The rows are grouped in 4 ways, from coarse to fine. Each group lies inside one group of the grouping before and may be the whole of it. The rows also spread widely along 15 directions, which tell nothing about the answers.
Known rows, each followed by its group in each grouping:
35  -75  135  -109  111  281  132  -121  -88  290  -147  76  -52  70  348  38  38  -18  202  -239  54  331  -182  129  121  -25  -37  86  128  -3  -57  27  66  11  234  84  -273  -33  -189  61  404  289  -378  -69  -218  -18  -211  -60  -53  54  23
lef sogu laviz Z406
95  29  303  369  -165  -30  105  123  -113  -184  33  -74  -163  -19  -235  -27  -278  14  -215  -45  67  236  223  26  220  414  -98  118  56  -63  -211  0  -38  -2  193  290  -193  27  -147  -65  -6  -20  -145  187  101  -92  -119  -132  -32  100  -359
buv Reru voz Z829
306  58  77  -183  -355  -117  -382  249  352  35  224  444  -46  -127  260  -45  -447  -52  42  46  -304  430  295  -21  343  214  -117  99  36  258  -145  -461  14  254  351  -380  143  -407  -264  70  196  47  -307  198  -399  -120  -263  100  -61  301  203
buv met zos Z243
-274  198  176  -59  -25  57  175  -129  249  1  -52  97  240  288  372  -85  93  -90  -64  -169  -14  35  -185  101  292  185  167  -248  65  -38  209  -128  107  -386  -135  -263  89  27  6  85  41  178  -216  -6  -179  -219  -72  -57  -4  -2  47
lef faz ruf Z211
150  19  -171  -493  137  160  29  -183  20  23  -57  -48  -174  -184  18  -23  20  -74  34  -106  169  -304  -333  148  -74  -498  353  -362  48  229  -120  96  -25  211  -440  60  480  322  150  -28  296  35  121  -166  104  171  85  127  -29  -219  507
lef Tila Memev Z375
83  259  114  -234  63  -18  -42  -213  146  159  -97  27  85  195  127  -40  -132  187  46  -236  -80  123  74  -120  277  -45  164  -206  186  72  -50  -64  -42  29  -200  -282  127  -40  -165  159  114  -72  -198  -45  -196  45  -26  17  82  81  148
buv Reru voz Z719
292  -274  -70  -42  -181  -36  -424  20  192  -7  351  111  -62  1  38  310  -185  91  -280  -78  54  198  -347  33  -165  191  326  53  -180  -186  -166  -136  76  -10  -281  50  241  112  -174  -222  181  -231  187  -44  143  -273  -109  35  -89  -122  176
lef Paz kurut Z299
-94  -116  -117  6  -207  -18  203  -73  -126  -193  -274  384  -286  -175  7  7  -50  -244  -4  -41  73  -243  177  124  -64  -104  -245  -138  -70  136  37  303  -78  -147  12  93  -117  334  361  -97  55  205  -3  -146  -127  -217  -76  -205  5  86  -168
lef Tila zasaf Z545
175  58  -230  -97  -90  -384  -215  -256  185  -60  -80  -13  -89  33  -151  -113  46  128  -124  -134  -210  -192  452  -307  -194  -163  335  17  202  -66  86  381  -29  191  -55  -409  -229  -123  117  77  -117  -245  105  -141  -263  -9  91  218  -12  144  -93
lef Paz Guko Z27
8  28  -371  88  -45  -46  -146  70  71  252  232  -290  204  19  59  -300  76  75  -296  115  -47  98  -80  -97  -619  -114  -115  548  44  -206  203  10  -15  320  378  -122  -292  -233  -87  52  104  167  3  130  165  128  55  107  136  -509  -8
buv Reru Zin Z139
-151  63  -93  -325  18  52  79  -312  42  181  -197  127  68  147  73  24  -256  145  35  -46  125  61  234  -124  -13  -27  -216  -8  197  -60  170  118  -103  180  43  -137  -17  183  10  235  139  219  -189  -163  90  177  -78  -211  160  -90  -39
lef Paz Lavin Z508
-283  69  -108  159  86  350  349  28  74  281  -19  -28  18  102  523  -326  352  -268  -2  -148  -172  -203  -573  446  11  -491  79  -362  -103  131  9  4  -17  -355  -193  -81  209  -125  46  88  127  175  31  -183  -401  -379  -10  92  63  -200  253
lef Tila zasaf Z466
-16  -83  -8  119  230  29  198  56  65  -236  -50  -40  42  -75  -273  -25  198  -14  -189  80  33  -628  -53  268  -323  74  523  -204  -18  -138  -8  368  131  73  -410  -2  315  66  269  -223  -283  -311  495  -198  -237  -251  123  265  -127  -15  35
lef Tila Memev Z750
-43  -15  -99  281  14  -62  -197  -220  97  264  362  -331  -19  3  154  -89  118  76  -74  169  -473  -18  -246  -21  -206  52  160  61  -1  170  200  -58  211  -13  272  -5  119  -167  -143  114  98  22  239  77  -61  24  -31  491  -130  -41  -4
buv met zos Z28
168  125  84  -150  292  -297  51  -328  -339  -388  -99  -195  -19  -3  -192  -151  108  -23  -58  -129  94  -305  41  -276  125  23  -17  -202  -99  58  -210  231  -262  11  -240  32  -100  178  46  12  -136  -269  120  16  318  325  177  -74  -15  -214  -14
lef sogu Fubek Z26
-118  -115  76  -221  386  60  124  -420  -156  -18  -100  66  89  -115  93  -3  230  -57  408  144  -48  -449  -212  71  -42  29  104  -334  -38  239  272  151  166  -9  -181  31  341  304  143  123  -138  31  279  -207  -77  331  73  163  -167  97  138
lef faz Roda Z480
113  -190  90  169  -444  38  124  347  -111  -310  -75  168  -288  -49  45  -348  94  -283  -210  -425  361  320  227  193  78  -177  234  69  142  -250  -227  287  -120  -64  136  134  -714  11  130  -127  30  149  -522  -21  -144  -280  -94  -550  -2  -4  -247
lef sogu laviz Z534
142  194  53  -148  -18  156  -5  257  205  159  151  -33  -39  -65  101  -120  -150  -49  25  34  -57  133  -106  164  226  -116  11  7  51  128  -163  -328  -8  205  4  -89  331  -275  -239  73  96  56  -66  90  -144  26  -80  164  -19  -8  202
lef Tila Memev Z375
99  -321  127  -13  -395  20  -219  89  118  -107  321  192  -191  -203  171  -186  -60  -227  130  -4  5  225  -64  182  160  6  315  -157  1  143  52  -112  147  9  89  49  81  74  -23  59  -5  140  -127  -7  -82  35  -143  -76  -192  202  75
lef Paz Guko Z27
-30  349  -252  -104  -204  -405  -399  -349  333  50  261  -368  55  -9  -69  -108  -151  132  -256  249  -418  -32  191  -405  -146  163  124  125  179  258  427  -144  159  165  287  -331  123  -58  -20  160  102  119  93  272  234  315  59  500  -47  -113  -9
buv Reru voz Z719
201  -17  -56  -210  -26  39  -85  -433  107  187  -174  32  -237  169  13  269  -188  271  -109  -398  67  91  -24  -72  79  -227  315  -284  150  -82  -212  256  -77  8  -410  -23  103  320  -60  29  360  -163  -46  -281  -37  -190  -74  -59  46  33  142
lef faz ruf Z211
-2  -208  -7  -118  615  309  371  -118  -276  241  -284  57  303  188  161  -95  435  149  251  -267  327  -177  -275  201  -369  -263  114  102  20  -416  -83  461  -49  137  -303  8  -281  -9  -46  30  -90  -152  69  -411  -315  -6  95  -208  66  -240  91
lef faz ruf Z211
145  78  17  126  -143  -23  -220  -422  -2  469  121  -184  -351  305  236  243  -177  288  32  -366  -173  481  -256  -233  462  -318  -245  -206  -61  41  -200  -172  -211  -362  -221  87  52  146  -445  308  180  -111  -85  -132  203  -20  -97  -165  98  31  -148
lef faz ruf Z211
140  286  -85  -314  253  -129  4  -215  103  74  -147  -232  242  315  -81  -135  0  298  -194  -280  94  -17  212  -286  -53  -100  233  69  263  -312  -87  228  -166  273  -210  -360  -175  -161  -138  111  21  -231  -109  -98  1  135  98  -20  160  -270  62
lef sogu Fubek Z26
8  192  -17  -14  91  217  350  233  11  160  -229  82  -78  76  -34  -105  -32  5  -23  -177  105  -135  89  204  147  -354  -155  -114  55  -85  -264  100  -199  41  -285  -58  107  -130  -49  46  -100  -106  -16  -187  -344  -213  17  -155  152  -11  -15
lef Tila zasaf Z466
1  -232  -18  202  219  -106  39  -562  -496  -48  47  -457  -184  -65  -140  -182  166  66  89  -22  30  -61  -57  -195  -223  -27  1  9  63  4  56  465  -94  107  189  434  -374  299  12  162  52  38  129  -85  452  456  44  30  -58  -211  -245
lef Paz kurut Z299
-216  142  3  243  -110  155  214  73  191  197  27  -107  159  349  290  -406  -34  50  -215  -217  -17  264  58  133  109  -114  -19  -17  156  -273  15  1  -153  -36  121  -239  -219  -345  -147  243  -31  120  -305  -67  -175  -250  -102  -186  212  -213  -131
lef Tila Memev Z750
-7  5  328  34  279  306  321  164  -62  -52  75  -308  81  40  -193  -65  38  5  -80  -37  279  -150  -282  313  115  160  409  -159  85  -177  -233  13  100  90  -349  316  374  52  -106  -65  -94  -153  138  -36  71  56  29  45  -102  -101  85
lef Paz Guko Z27
-43  -362  -47  -62  -47  -111  -139  -423  -145  -193  30  266  -4  -51  106  -67  -150  -10  3  25  -2  -112  63  -69  -129  198  -25  -297  -131  24  114  268  -112  58  -22  -30  5  339  140  79  -1  -35  112  -229  138  43  -69  -186  1  -112  26
lef sogu laviz Z534
-387  -26  -310  180  -337  25  262  -17  37  -76  -130  239  -255  -240  -126  -47  -311  -218  -203  357  -62  -352  319  170  -238  26  -549  -7  -55  191  331  175  -55  -9  306  140  152  305  418  25  -37  422  162  -70  51  -136  -112  -90  96  -58  -317
lef Tila Memev Z375
-59  -16  -142  61  -181  -28  -153  -112  288  88  200  -129  85  3  23  -83  -147  74  -235  206  -169  103  116  -16  -289  284  144  225  144  -62  280  -29  181  258  381  -116  10  -104  -46  36  182  180  7  96  28  -30  -128  269  -52  -88  -50
lef faz Roda Z480
87  2  -246  -210  -185  -3  -41  -31  76  134  -84  158  -172  -133  27  -152  -115  -24  79  0  -51  -15  273  -7  -100  -348  -112  17  131  130  59  143  -78  285  130  -141  -38  -18  76  135  97  162  -76  -128  -180  58  -45  -25  63  37  22
lef Tila zasaf Z545
69  -33  31  391  101  -100  186  -23  -406  -109  -30  -138  -332  -187  131  -411  343  -332  120  -39  -326  -189  -81  73  71  -299  -238  -111  -173  291  -244  230  -216  -144  247  142  -357  -195  -4  71  -88  -56  75  7  -231  13  63  101  -93  34  -146
lef sogu laviz Z534
127  155  -122  -143  273  156  -8  -111  207  351  26  -133  180  281  218  -84  -31  262  -158  -238  -66  11  -273  43  -35  -301  212  -159  34  -177  -237  -10  -157  156  -387  -305  277  -267  -258  114  151  -275  77  -211  -184  -171  19  120  175  -301  340
lef Tila Memev Z375
40  224  -32  -130  -135  -49  75  125  63  46  -123  57  -160  1  159  -76  209  -226  78  -191  0  80  4  -1  150  -290  31  117  138  83  32  -17  43  -203  47  -132  -256  -89  18  6  40  223  -275  79  -263  -4  -10  -22  -47  114  -91
lef Paz kurut Z299
74  -64  26  113  145  234  154  79  -248  378  81  -291  -341  -315  -50  -8  101  -112  402  212  -124  49  -159  146  -20  -263  -313  293  57  289  -50  -64  127  208  376  445  17  -69  -229  154  55  250  88  62  -50  410  -55  276  -184  158  -163
lef Paz Guko Z27

New rows. What belongs after each?
92  -50  4  72  -353  -124  -204  -363  125  148  -20  50  -367  -39  305  -46  46  -88  141  -209  -368  320  170  -66  167  -119  294  -49  283  257  136  164  167  -124  434  -126  -436  -57  -23  132  381  281  -352  -3  -370  -104  -213  221  -190  441  -153
lef Paz Lavin Z508
222  -118  -338  -171  -319  -206  -464  -53  329  226  135  246  -42  -77  -32  82  -94  220  7  12  -163  25  272  -175  -306  -189  213  128  113  -46  254  111  113  211  -57  -416  26  -2  47  65  -139  -115  118  -201  -291  -20  20  58  10  178  18
buv Reru Zin Z139
-284  207  211  186  -112  199  269  -20  98  167  6  -295  -24  148  -174  -63  -343  126  -125  125  27  192  311  68  246  342  -127  86  353  -103  138  -42  80  117  320  176  55  -20  -143  222  16  278  -182  84  140  114  -162  -15  38  85  -375
lef Paz Lavin Z508
21  236  -55  -6  277  16  170  -136  21  152  -97  -192  66  123  -36  -235  -98  124  -69  -2  -209  -161  179  -61  15  -113  -105  -90  142  0  -160  136  -232  275  -24  -219  120  -296  -137  208  2  -185  99  -104  -204  47  30  209  134  -102  78
lef Paz kurut Z299
215  -39  -61  -248  -156  -68  -207  123  -13  -10  103  305  -125  -154  126  144  -152  -100  41  -22  75  157  -125  -24  50  -73  -229  139  -150  153  -85  -248  -14  11  15  34  81  119  -57  -49  138  104  -100  100  63  68  -75  -149  -29  -44  114
buv met zos Z243
7  331  48  -345  10  162  261  190  43  -81  -207  35  -36  -67  145  40  -131  -279  -164  -109  286  101  -182  145  128  28  -155  221  72  95  -133  -254  9  21  146  113  -18  71  22  -189  531  463  -413  292  139  -16  -121  -26  -10  -250  142
lef Tila Memev Z375
85  118  -11  78  271  -176  -74  17  106  -172  187  5  300  63  215  -160  148  -98  -211  68  -238  -265  -331  20  -89  206  61  -34  -307  -14  -110  -153  -75  -71  -156  -313  221  -345  -117  -118  -74  -292  308  93  -136  -212  76  327  -49  -271  225
lef Tila Memev Z375
-95  -137  -66  150  -59  -55  97  -98  4  -265  -40  326  -201  -101  -64  261  -96  -155  -251  88  -86  -556  -234  197  -43  111  -117  -465  -413  125  -86  92  -75  -404  -518  111  553  438  273  -207  -134  -252  551  -200  -24  -453  30  -30  -52  -11  45
lef faz ruf Z211
241  -322  118  0  -325  -186  -223  74  -150  -374  150  330  -177  -154  216  -37  -21  -329  -56  -175  183  327  -124  -5  81  179  -20  162  -212  5  -137  -73  -33  -173  193  150  -425  149  -9  -183  189  145  -283  163  136  -85  -145  -300  -157  -35  -62
lef Paz Guko Z27
53  -40  172  178  165  -101  91  -162  -19  -156  -27  -215  -23  29  -396  -15  21  241  13  14  20  -236  343  -35  3  255  408  -92  222  -180  37  370  113  197  -115  44  19  31  33  16  -365  -286  255  -170  -70  93  45  185  -124  228  -309
lef Tila Memev Z750
365  119  61  289  -340  -98  -201  285  71  124  175  -247  -449  -58  -12  82  0  -75  -186  -190  -196  522  40  -67  152  -36  68  459  116  12  -282  -156  86  -36  437  147  -495  -333  -340  -128  280  74  -289  302  -139  -183  -145  198  -168  198  -299
lef sogu laviz Z534
24  -340  -201  180  -15  134  71  -210  -195  93  -18  101  -197  -106  381  -318  215  -210  40  -132  -190  -66  -256  215  -262  -387  -21  -190  -140  123  -106  331  -158  -37  140  55  -264  -7  72  53  261  104  8  -235  -272  -220  -76  -30  2  -164  148
lef sogu Fubek Z26
215  -47  208  52  -224  216  29  388  -182  32  113  -13  -484  -219  -243  435  -344  -106  -72  6  305  332  -193  166  286  134  -350  234  -145  28  -350  -350  17  -77  9  649  166  290  -240  -195  143  120  -66  182  347  16  -162  -228  -124  66  -240
lef sogu laviz Z534
140  -164  131  75  -75  -108  -137  -105  -5  -45  74  351  -50  8  263  -161  -84  -49  219  -97  -243  131  134  -16  298  49  -83  -255  -84  119  -118  11  -154  -60  15  -258  -36  -182  -147  184  -144  -179  -45  -150  -394  -111  -127  -87  -27  280  6
lef Paz kurut Z299
-255  -130  -18  -33  230  105  149  -105  53  -7  -6  217  339  -50  207  22  150  -75  26  238  -64  -326  -174  209  -400  371  80  111  -35  -10  351  113  306  11  142  -66  125  48  193  -85  30  193  164  -50  -233  -101  -76  215  -109  -78  73
buv met zos Z243
275  106  383  -160  228  205  -22  181  -3  118  191  -319  34  114  -97  173  -89  170  -8  -151  243  297  -304  66  328  206  326  62  90  -170  -340  -306  100  133  -246  220  268  -67  -460  -48  54  -201  -72  105  170  180  -38  49  -119  -38  102
lef sogu laviz Z534
-36  20  119  -221  176  -3  -94  -324  92  114  65  65  298  211  264  111  -97  160  66  -43  -20  132  -176  -90  100  338  17  -41  -18  -67  133  -139  65  -25  -47  -169  146  41  -182  87  162  28  -41  -22  73  59  -114  84  -16  -87  93
lef Tila zasaf Z545
61  37  -23  -228  0  -14  19  -198  86  -91  -111  -90  -89  -59  -421  91  -428  210  -226  111  121  -151  441  -53  -145  252  163  16  302  -75  -42  258  -6  505  11  43  180  193  83  4  162  -44  79  -68  164  133  -49  102  7  -1  -11
lef Paz Lavin Z508
42  294  131  -280  87  -167  -37  -357  80  -17  -120  -194  42  158  18  -99  -50  116  27  -155  -93  59  280  -264  282  110  230  -127  325  71  78  70  30  130  66  -265  -107  -44  -85  191  108  23  -242  49  -18  279  -13  160  -32  88  -23
lef sogu laviz Z534
-155  -65  -256  23  -346  34  15  -221  174  304  -103  -86  -201  196  78  -63  247  125  -3  -342  75  112  156  -32  -156  -490  370  -34  349  -240  347  456  141  -202  -64  -121  -449  178  154  168  -81  217  -214  -332  -218  -106  -10  -242  61  82  -330
lef sogu Fubek Z26
-6  6  -177  127  -28  41  26  -250  10  235  11  -243  -78  51  275  -469  92  -44  -93  -118  -298  169  78  20  -200  -297  122  74  249  60  -27  275  -110  277  462  -152  -443  -336  -81  219  400  197  -235  -24  -228  -31  -80  212  63  -142  67
lef Paz Lavin Z508
183  -379  -77  -109  -361  -38  -285  229  212  -29  163  487  1  -141  -18  139  -313  25  -52  96  153  281  301  42  -252  303  -13  399  -3  -224  91  -11  124  293  231  -86  -149  -23  -39  -95  -7  62  -87  -49  -165  -146  -202  -182  -78  132  -127
lef Paz Guko Z27
20  119  -8  -21  -69  -115  -150  -80  125  185  114  4  120  174  428  -58  170  -76  47  -116  -207  325  -172  -134  88  78  -95  251  -19  13  154  -211  89  -221  298  -266  -340  -271  -254  77  152  206  -270  149  -153  -29  -110  82  -63  -25  -87
lef sogu Fubek Z26
223  -428  104  -40  35  155  -88  -137  -218  59  62  217  -294  -367  3  126  -52  -27  372  98  -60  5  -10  192  -104  41  124  -48  30  282  -41  183  195  259  206  318  85  225  17  -26  182  73  84  -147  -206  128  -171  115  -249  320  75
buv met zos Z28
123  420  53  127  130  -15  188  143  -72  24  -23  -417  -67  157  -99  -259  -137  -2  -372  -129  -72  108  40  -61  176  -94  -207  168  87  -70  -456  -91  -334  165  97  18  -130  -385  -287  59  192  -117  -129  245  114  -11  32  78  132  -301  -22
lef Paz Lavin Z508
-1  -80  -517  164  -89  179  13  253  188  509  131  50  -223  -205  139  -209  232  -94  77  202  -387  -309  -178  291  -436  -791  -194  35  -130  163  59  81  -37  128  -36  -180  274  -293  3  150  -187  -53  423  -290  -566  -205  96  240  38  -25  135
lef faz ruf Z211
113  145  -229  -15  -192  -404  -197  -179  99  -144  -10  -78  -169  8  42  -220  272  -115  -144  -174  -232  -150  162  -236  -102  -309  307  -8  100  60  112  256  -24  -127  8  -340  -383  -100  162  27  -60  -58  -10  9  -174  -44  142  136  -70  54  -97
lef Paz Lavin Z508
41  41  101  147  -23  -54  -107  -81  -23  -141  377  -325  9  91  24  -307  -131  -17  -262  -7  -69  33  -263  -9  222  82  128  -327  -118  14  -210  -175  -220  -21  -212  47  329  -43  -197  140  -80  -220  155  53  360  92  38  7  48  -321  154
lef Paz kurut Z299
-284  342  0  20  216  -304  78  -382  64  -94  -67  -42  342  320  221  -166  98  -2  -116  27  -295  -229  44  -291  120  299  -221  -116  -50  2  266  1  -109  -300  -2  -439  -37  -146  -1  187  -183  -37  55  63  -32  30  60  140  88  -134  -125
lef Paz kurut Z299
-15  201  128  -17  314  262  264  22  25  408  -192  -149  100  173  -24  324  110  214  76  -125  111  58  -241  98  -59  71  94  278  182  -194  11  15  255  -65  -149  126  12  8  -213  -87  104  60  -41  -4  -225  -56  -28  132  -41  61  -149
buv Reru voz Z829
28  -79  -86  -126  51  114  40  -83  105  -5  -33  175  132  136  310  -315  120  -48  -92  -246  24  -85  -190  162  -78  -279  286  -312  -20  -102  -110  134  -140  34  -291  -283  63  -63  34  68  72  -120  -47  -230  -268  -227  22  -144  92  -200  335
lef faz Roda Z480
54  263  88  175  164  142  357  257  -206  42  -50  -414  -101  98  -149  -293  174  -18  -232  -242  171  -37  -98  127  67  -320  92  79  140  -144  -346  114  -151  34  -118  234  -158  -155  -87  13  -37  -82  -128  73  31  10  116  -107  87  -265  -68
buv met zos Z28
154  -91  -131  -32  35  -272  -245  -525  -223  21  68  -41  -261  1  43  -95  -19  77  121  -108  -245  -146  -28  -279  139  -370  -140  -433  -158  242  -121  181  -326  -76  -278  -73  101  199  -65  284  -132  -302  262  -245  151  238  109  -64  42  -9  44
lef Paz Lavin Z508
181  -85  -62  7  -78  -74  -152  236  13  48  167  312  -99  -131  -17  96  -187  -38  98  172  -104  8  51  -6  63  19  -434  102  -248  63  -110  -205  -149  39  -52  -72  216  -119  -180  33  -299  -181  227  -55  -135  -4  -32  -93  3  107  -70
lef Paz kurut Z299
244  -18  282  -176  310  -224  -78  -125  -125  -360  -10  117  213  68  -175  48  -20  137  52  -99  164  -173  107  -149  184  380  181  -142  -97  -158  -184  88  -80  73  -370  -115  100  45  -79  -75  -283  -457  182  -73  57  108  78  -45  -74  35  1
lef Tila zasaf Z545
84  111  -8  -429  96  -113  42  89  -10  -247  -151  171  205  4  36  71  165  -160  -71  -101  338  -73  -51  -72  -115  181  81  296  16  -161  90  7  98  -11  -40  -119  -243  90  94  -228  59  159  -199  134  60  81  37  -132  -80  -194  14
lef sogu Fubek Z26
450  15  181  -60  99  -366  -369  -110  -69  -239  168  -4  284  189  34  -84  -53  202  -202  -289  104  404  51  -378  7  409  191  327  -40  -314  -252  -35  -141  174  35  -223  -505  -235  -363  -96  64  -333  -238  196  140  66  13  -95  -4  -207  -9
buv Reru voz Z829
132  276  -58  -125  -137  33  103  307  245  -217  7  -91  12  -56  108  -497  -40  -291  -411  -122  -46  -21  82  199  -37  -124  380  16  210  34  -301  -3  -105  315  158  -262  -81  -420  52  -120  380  95  -301  210  -287  -250  -35  217  31  -225  381
lef Paz kurut Z299
-1  104  -146  -167  98  0  2  160  138  -6  160  5  109  -90  128  -173  200  -178  -48  148  -77  -330  -337  139  -100  -205  42  -113  -181  117  30  -171  3  -11  -256  -187  407  -86  5  -5  -156  -88  280  10  -102  18  152  147  -47  -204  319
lef faz ruf Z211
-31  52  -221  -138  41  -101  -25  41  22  360  -210  303  -96  -109  -107  595  -18  104  353  271  1  21  254  -199  -261  108  -710  762  -4  -18  461  -49  260  -10  377  5  -243  74  -30  -21  -187  328  88  21  -139  209  -97  86  -93  298  -621
lef Tila Memev Z750
-83  -3  -2  -133  27  117  115  -52  -119  152  31  -76  19  -11  290  -422  308  -152  363  -118  82  89  -120  89  130  -411  22  -66  136  126  192  35  4  13  105  -42  -212  -49  -33  265  -79  273  -240  -94  -101  318  27  -117  -12  -42  9
lef Tila zasaf Z466
-252  63  99  371  -139  -50  140  -71  -92  14  83  -232  -87  73  122  -188  111  -146  -81  46  -161  133  8  -15  89  204  -185  119  31  19  216  12  73  -261  438  126  -331  -46  -53  113  -60  275  -130  153  90  41  -74  17  -59  -26  -426
lef sogu laviz Z534
-20  -412  9  61  274  -52  41  -234  -275  -120  1  59  202  -102  -232  -136  73  166  227  215  135  -205  335  -58  -433  330  21  196  77  -266  239  512  39  411  190  73  -267  82  76  96  -361  -117  253  -259  -15  320  25  -51  -69  2  -262
lef Paz kurut Z299
